All groups share one centre, and each spreads out both ways along 11 directions, with some noise.
(in the rows, 128 means zero)
Known rows, each followed by its group:
[124 150 147 132 118 129 139 158 146 135 100 128 123 150 121 127 107 135
 112 155 103 124 131 140 121] : Diz
[115  84 131  76 172 155 153  83 144 196 203 176 174 125 183 163 167 179
 189 147 173  45  93 129  71] : mov
[122 111  81 200 132  98 153 130 136 118 115  97  66 196 134 168 119  80
  99 137  90  66 156 136 116] : Diz
[137 164 147 116  64 149 139  66  82 106 147 148 144  67  48 118  95  78
 127 104 109 170  74 139 203] : Diz
[132 178 139  90 175 131  43  80 106 117 151 104 181  96  88 112 217  82
 105 118 148 127  93 112 124] : mov
[144 119 104 133 124 130 159 147 149  71 150 128 130 117  67 119 122  86
 104 158 142 133 232 126 108] : Ziva
[108 116 110 134 130 135 136  90 116 135 118 139 124 130  99 144 132 123
 128 138 126 115 117 125 147] : Diz
[123 130  94 114 124 132 107 124 153 125 174 115 160 106  74 138 128  96
 127 125 187 157 134 113  94] : Ziva
[100 133 163 101 167 168 109  71  85 148 131 162 122 177  95 150 115 175
 154 104 121  95  91  99 140] : Nav
[ 98 109 151 114 208 140 102  83 122 126  72 109 118 167 147  96 121 159
 107  81 123 116  89 114 143] : givu
[148 119 152 115 167 127 100 162 169 154 153 141 174 131 199 100 187 142
 133 148 148 106  85 152  86] : Nav
[ 89 103  65 121 151  93 112 113 160 127 120  82 162  86 133 125 190  98
 119 108 167 157 138 119 110] : mov
[128 137 122 165  57 121 164 143  69 146 124 163  58 111 131 142 147  79
 145  99  63 160 116 130 187] : mov
[123  91 123 111 169 130 165  70 121  87  98 103 102 102 116 116  87 118
 103  81 142 131 181 113 143] : Diz
[145 125 147 142 122 148 148 174 145 126 194 172 118 144 161 137 121 123
 150  79 151 126 125 137  75] : Diz
[158 179 167  74 187  99 115 115 119 110 120  42 130 125 160 101 169  93
  95  81 100 102 145 110 129] : mov
[196 118 196 145 170 177  78 187 146  67 140 171 145 141 139  61  67 167
  87 139 164 151 149 147  99] : mov
[112 127 144 112  95 149 199  98 105 123 124 179 103  88  82 128  92 103
 126 100 103 138 142 125 155] : Diz
[128 104  99 135 121 134 137 139 145 143 162 138 137 113  98 157  97 115
 121 159 179 113 166 122  76] : givu
[145 121 116 127 130 138 116 121 121  97 182 134 129 154 116 120 162 112
 157  94 132 147 123 113 144] : mov
[150 173 185 104 164 161  92  69  70  86 141 121 111 161  97 109 121 105
 116  46  97 133  82 109 172] : Diz
[137 148 194 116 129 131 169 161 122 150  94 182 119  85 162 117 134 154
 106 170  88  99 162 156 115] : Nav
[135  64  96 114 140 138 122 160 161 131 185 146 153 112 165  73 204 112
 174  82 171 186 108 113 129] : Nav
[116  93  94 148 107 126 125 105  67  84 177 201  85  58 158 148 192 138
 191  28 146 213 171 100 157] : Nav
[139 123 149 142 148 137 190 122 103 101 128 165  70 170 127 124 167  95
 121 115  62  80 185 128 149] : Diz
[173 144  87 183  94 124  93 113 125  99 190 116 130 136 113 158 128  86
 129 143 140 115 104 145 133] : Diz
[140 127 134 129 109 133 168 133 119 118 136 119  97 140 110 115 102  87
 125  88  91 138 136 122 153] : givu
[149 115 174 100 151 151 104 149 121 180 128 116 118 163 198  82 115 140
 144  62 126 132  30 114 135] : givu
[144 162 179 100 133 132 120 119 105 150  98 120 120  98 150 133  57 151
  99 107 126 118 105 126 116] : Ziva
[161 131 151 109 107 141 152 121 123  99 143 150 152  74 117 106 101 129
 121 152 126 135 167 142 141] : Diz
[141 125 178 110 194 151  92  72 120 140 102 104 139 149 153  87  98 131
  94  88 127 100  34 138 150] : givu
[155  87 157 132 182 137 116 142 151 112  95 130 142 128 184  64 145 153
 107 140 121 121 124 147 141] : Ziva
[114 141 139 125 125 133 106  88 141 173 167 147 169 105 188 177  91 182
 169  86 181 104  22 149  88] : Ziva
[ 91 115 110 136 120 139 172  84 115 129 176 177 109 161 132 171 155 143
 198  61 118 109 102 114 136] : Ziva
[121  69  67 167  89 116 165 170 194 177 177 141 144  83 165 139 105  65
 120 123 190 138  87 160  61] : Diz
[137 148 206  75 168 155 108 167  89 204  89 123  88 150 135 114  79 144
  81 152 122  89 144 102  84] : givu
[103  77 126 118 173 166 103 101 107 138 170 181 126 158 128 128 172 160
 172  76 173 134 101 102 117] : mov
[144 127 178 149 171 140 155  79 144  36  99 156 135 133 144  99 100 173
 117 101  91 114 137 162 169] : Ziva
[146 137 179 114 127 167 164 113  94 105 139 187 108 118  82 118 108 105
 108 133 100 100 173 131 143] : Nav
[122 113 133  76 208 124 113 119 183 131 111  55 169 144 133 117  82 156
  92 138 185  90 160 114  63] : mov
[117 133 148 131 142 145 124  87 155 118 156 163 184 143 147 134 134 165
 162 101 136 103  39 161 135] : Ziva
[102 106  80 137  92 106 171  99 140  98 115 111 132 106 110 122 142 109
 158 108 111 167 129 132 178] : givu
[123 144 145 121 114 127 129 124 112 169 124 128 121 117 132 128 124 115
 131 120 112 124  76 129 140] : Ziva
[115 142 133 161 165 112  58 113 105  84 109 169 141  40 167 120 219 118
 105  91 135 177 136 140 133] : mov
[160 153 181  77 115 139 123 194 139 170 139 146 165 113 142  87 166 129
 128 192 114 119 128 139 109] : Nav
[115 119 135 112 137 164 126 106 112 144 136 150 126 159  82 132  96 149
 136 130 140 118 104 111 127] : mov
[163 141 142 157  97 137 143 168 172 114 147 140 148 133 132 121  60 120
 105 156 136 119 111 168 105] : givu
[109 122 110 117 161 148  70 112 138 136 158 153 180 124  81 129 171 124
 126 150 176 134 105 119 100] : givu
[ 99 126 138 124 139 145 179  91 126 101 145 158 115 186 119 143 145 147
 189  58 101 128 107 115 161] : Ziva
[ 88 112 175  78 201 136 131 143 150 174  73 134 144 149 164  78 174 153
 115 117 115 115 105 115 109] : Nav
[101 113  90 127 115 120 113 114 117 136 146 123 126 167 149 151 174 163
 208  74 128 164  91 102 158] : Nav
[ 95 107 108 116 106 115 152 185 162 143 105 124 131 125 138 133 122 174
 148 145 148 163 179 114  99] : givu
[128 127 132  82 133 152 114 128  97 130 160 131 122 160  89 137 121 175
 170 120 150 145 162  76 130] : Nav
[187 156 170 105 129 119  88 155 115  89 144 114 135  66 167  85 135 120
 114  90 145 192 144 128 129] : Nav
[162 161 159 127  60 143 147 159 119 141 199 166 129 138 157 151 109 145
 201  89 119 146  69 139 133] : Ziva
[145 121 157 141 138 117 121 117 153 127 133 134 158 111 233 104 139 156
 152  70 125 131  30 167 144] : Ziva
[141 141 116 158  96 123  94 151 109 103 111 101 102 140 101 107 115  97
 116  98 111 189 108 120 169] : mov
[131 106 125 107 167 130 122 158 149 129 130 126 134 112 112 121 124 127
  97 155 168 115 203 111  69] : givu
[ 94 111 169  88 156 137 169 135 148 178  37 127 136 110 117  86 113 132
  76 170  98 102 130 138 124] : Diz
[130 139 171  82 165 159 115 103  95 127 129 131 117 169 114 118 119 173
 153  91 128 127 132  96 136] : Nav
[135 125 140 109 133 123 125 164 146 138  58  73 136 106  92  86  60 120
  59 176 133 147 167 127 113] : Ziva
[107  61 110 145 113 153 155 133 129 158 158 190 114 149 168 128 148 164
 193  89 140 146  74 127 146] : mov
[101  91 118 113 173 110 162  79 134  52  86 123 128 124 175  91 199 175
 176  49  91 166 150 116 202] : givu
[166 157 112 165 114  93 101 126 104  57 178 130 107 130 193 159 183 138
 186  51 112 153 144 132 152] : Nav
[120  61  78 146 171 113 165  79 125  98 118 127  93 103 155 143 137 141
 123 128 142  96 217 121 128] : givu

New rows. What belongs after each?
[133 103 127 122 125 116 158 160 150 123 110 134 129  72 141 114 112 119
  98 151 145 144 194 135  96] : Nav
[172 122 123 110 100 115 121 193 142 155 162 101 131  89 167 110 112 107
 120 137 160 160 151 125  92] : Ziva
[165 126 190 154 154 156  96 174 140  60  90 142 106 151 138  69  58 164
  91 103 128 170 139 139 138] : mov
[124  87 129 113 193 133 118  69  90 146 101 116 109 123 165 108 161 137
 115 111 118  96 125 116 155] : givu
[101 135  75 151 146  91 110  98 146  83 129  66 130 183 123 155 159 121
 147  91 130 127 121 116 136] : Nav
[124 109 119 110 151 132 134 129 144 112 125  91 132 149 110 118 108 120
 116 115 145 124 148 112 113] : mov
[122 143 136 121 140 133 139 103 149  64 138 116 142 139 100 108 126 119
 135  60 129 165 122 126 153] : Ziva
[ 76 151 149 105 144 131 149  88 131 159  59 102 130 138  96 145  59 149
 100 120 117 113  92 119 123] : Ziva
[163 122 177 116 147 147 119 160 172 132 151 133 161 133 170 111  61 163
 126 118 165 112  86 150  83] : givu
[ 89 102  62 152  99 109 137 180 162 122 147 130 128 145  95 135 160 106
 148 128 152 178 160 110 116] : givu
[130 120 143  82 143 143 112 154 138 146 137 107 149 151 127  92 149 133
 144 121 135 154 112 107 131] : Nav
[ 98  68 172 106 190 189 164  89 116 136 102 182 110 134 105  74  97 137
 103  77 133 126 112 119 141] : Nav
[117 119 154  85 138 134 166 147 114 143 103 120  96 121 137 125  99 148
 128 105 122 135 179 101 122] : givu
[130  80 186 115 177 177 150 104 117 120 115 184 113 103 146  65 105 131
 105  62 128 141  95 134 149] : Nav
[137 112 166 116 157 157 144 125 134  77 141 166 122 180 140 101 130 182
 163  90 112 127 133 125 149] : Ziva
[129 142 134 186 106 129 142 147 149  67 125 175 129 162 128 129 138 150
 147 141  87 139 133 162 152] : givu
[100  99 100 124 117 125 159 146 178 168 102 113 158 148 106 112 118 119
 125 170 135 119  97 142 121] : Nav
[ 98 120 174 132 191 149 168  54 109  92  85 165 105 169 159 112 156 161
 138  64  65  87  89 139 182] : Ziva
[165 135 173 107 131 154  99 151 128 126 134 141 149 132 132  96  96 162
 128 145 138 141 120 132 124] : Ziva
[135 168 107  85 134  83 143 111 167  91 142  53 182  90 116 101 202  53
 115 129 121 129 140 136 136] : mov
[130 135 158 131 129 159 129 130 157  83 104 153 162 129  84  69 113 128
 106 129 120 171  99 147 163] : mov
[161 112 177 137  97 164 188 172 101 128 127 182  70 149 120  85  97  99
 119 113  77 137 144 130 159] : mov
[139 129 159 114 152 126 108 122 143 119  94 102 151 113 177  77 134 131
 112  88 114 149  53 145 154] : Ziva
[148 107 128 143  93 120 163 161 137 131 139 121  96 145 182 112 115 122
 147  86 100 145 108 133 152] : givu
[ 64 147 135 106 169 157  65 178 125 166 105 150 141 179  67 130 167 156
 122 146 156 162 145  81  77] : givu
[172 100 121 114 129 140 170 156 120 147 202 131  95 153 157 146 118 114
 148 125 143  81 185 113  87] : mov
[176 114 142 126 124 133 129 162 152 110 141 108 146  92 145 103  74 133
  99 154 158 134 159 142 103] : Nav
[ 98 150 134 103 143 139  74 103 113 162 122 142 175  85  92  86 216  73
 114 121 133 165  47 127 154] : mov
[ 58  82  88  60 218 115 167  51 171 150 141  95 180 118 133 150 187 147
 146 113 185  80 160  97  77] : mov
[140 140 102 127 131  94  76 162 174 139 144  78 174 136 187 132 172 148
 151 139 155 141  92 136  97] : Nav
[151 125 106  97 100 120  93 193 149 160 211  90 151 114 159 114 143 106
 178  62 190 197  84  97  88] : Ziva
[158 144 138 115 119 120 122 150 164 100 175 107 158 100 161 107 122 114
 134  74 157 165 107 141 110] : Ziva
[143 143 220  97 147 158 145 148 111 153 118 192 128 103 164 102 135 158
 114 143 100  97 133 144 117] : Nav
[153 118 165  93 177 145  99 153 113 176 124  97 101 139 144  88 119  95
  76 121 139 102 119 108  96] : givu
[150 134 127  95 125 133  88 176 155 128 167  91 165 114 111  77 153  81
 122 107 167 182 108 113 111] : Ziva
[190 120 163 133 141 148  93 135 119  79 156 152 140  91 137  96 128 130
 105 150 148 137 168 144 129] : Ziva
[152 104 116 197  78 146 122 169 151  63 126 181 128 113 100 124  66 151
 120 167 143 180 153 159 140] : mov
[136 110  92 124  92 131 100 103 144 157 143 122 187  55 112 120 107 111
 126 164 180 156  59 147 136] : Diz
[119 131 153  98 147 144 140 150 129 121 129 158 146 116 127 124 147 172
 142 141 136 136 186 115 106] : givu
[153 151 183  87 144 157 107 149 114 162 146 133 137 128 121 100 114 121
 108 126 139 116  92 121 107] : givu
[107 123 122 153 137 130 111 161 110 144 105 166  99 155 132 139 172 146
 125 167 107 121 161 116 125] : givu
[ 91  98 122  80 177 152  95  94 102 169 150 134 139 125 119 124 169 147
 156  91 177 139 114  80 116] : givu
[145 135 141 140 126 123 130 117 122 125 109 115 122 148 125 106 138 104
 107 139  85 111 101 140 165] : Diz
[141 127 158  72 216 146  76 114  93 151 126  91 125 126  87  62 193  54
  61 125 130 113 140  94 121] : givu
[169 106 132 126 130 135 126 109 165 104 170 126 176 106 171  90 128 119
 140 101 155 131  62 160 135] : givu
[ 95 119 137 137 155 125 143  87 101  91 108 146  91 143 152 126 158 138
 148  35  98 149 116 109 177] : Nav
[154 132 103 182 111 135  54 144  99  75 165 152 113 131 112 127 147 123
 142  97 152 191 119 121 146] : mov
[123 137 127 148 116 148 109 112 107 139 120 154 126 130  85 172  59 158
 119 170 157 111 127 127 109] : mov
[156  98 140  99 135 139 144 121 138 115 133 139 159  58 140  95 116 136
 125 151 159 140 163 141 130] : Diz
[119 106 152 134 168 141 141 109 121 100 132 167 115 149 155 143 119 195
 151 104 137 108 156 123 119] : givu
[128 137 177  98 141 149 126 140  60 183  95 139  72 150 145 116 149 134
 125 118  81 114 128  99 154] : givu
[ 94 143 106 141 118 133 102 153 140 169 127 143 152 172 101 140 182 130
 145 180 122 124  81 129 127] : Diz
[ 93 141 177 126 188 130 144 144 126 150  47 122  82 220 154 115 126 160
 110 117  59  76 119 115 129] : Diz
[136 129 127 187 112 123 157 107 171  21 133 186 162 128 142 135 142 175
 160 140 103 129 148 183 160] : givu
[195 164 163 144  96 131 132 129 134  69 199 158 146  75 146 132 117 104
 127 108 133 129 133 166 124] : Ziva
[152 118 127 143 166 128 111 132 140  83 132 130 144 128 117  85 170  83
  91 143 121 124 154 143 136] : givu
[126 172 122 105  92 123  98 108 117 124  88  51 138 140  56 147  16 153
 114 151 143 151 125 105 145] : Nav
[156 163 161 119 101 113 142 186 160 158 113 132 160 101 147 100 148 112
  94 203  97 109 124 169 115] : Nav
[134 127 159 129 148 129 144 134 131 140  99 124 122 141 157  91 132 119
 104 138  93  99 108 148 139] : Diz
[140 106 134 141 112 121 165 153 176 114 143 146 142 158 188  86 164 136
 169  98 101 138  68 161 163] : Ziva
[160 197  50 156  24  42  94 200 197 125 125   9 188 106 126 163 121 102
 122 222 139 165 140 151 108] : Nav
[ 93  92 153  86 176 168 145  90 123 161 140 180 147 148 122 115 145 161
 155 106 144 103  91 112 125] : mov
[122 131 154 143 105 147 147 136 149 118 145 182 142 151 163 155  81 210
 182 108 132 129  93 142 121] : givu
[ 89 116  94 135 178 133 104  67 160  67 103 111 179 127  57 114 142 110
  88 137 161 133 139 133 129] : givu
[138 105 159 100 127 154 209  65  81 104 143 191  96  70 110  96 138  83
 125  78  87 126 151 130 191] : Diz
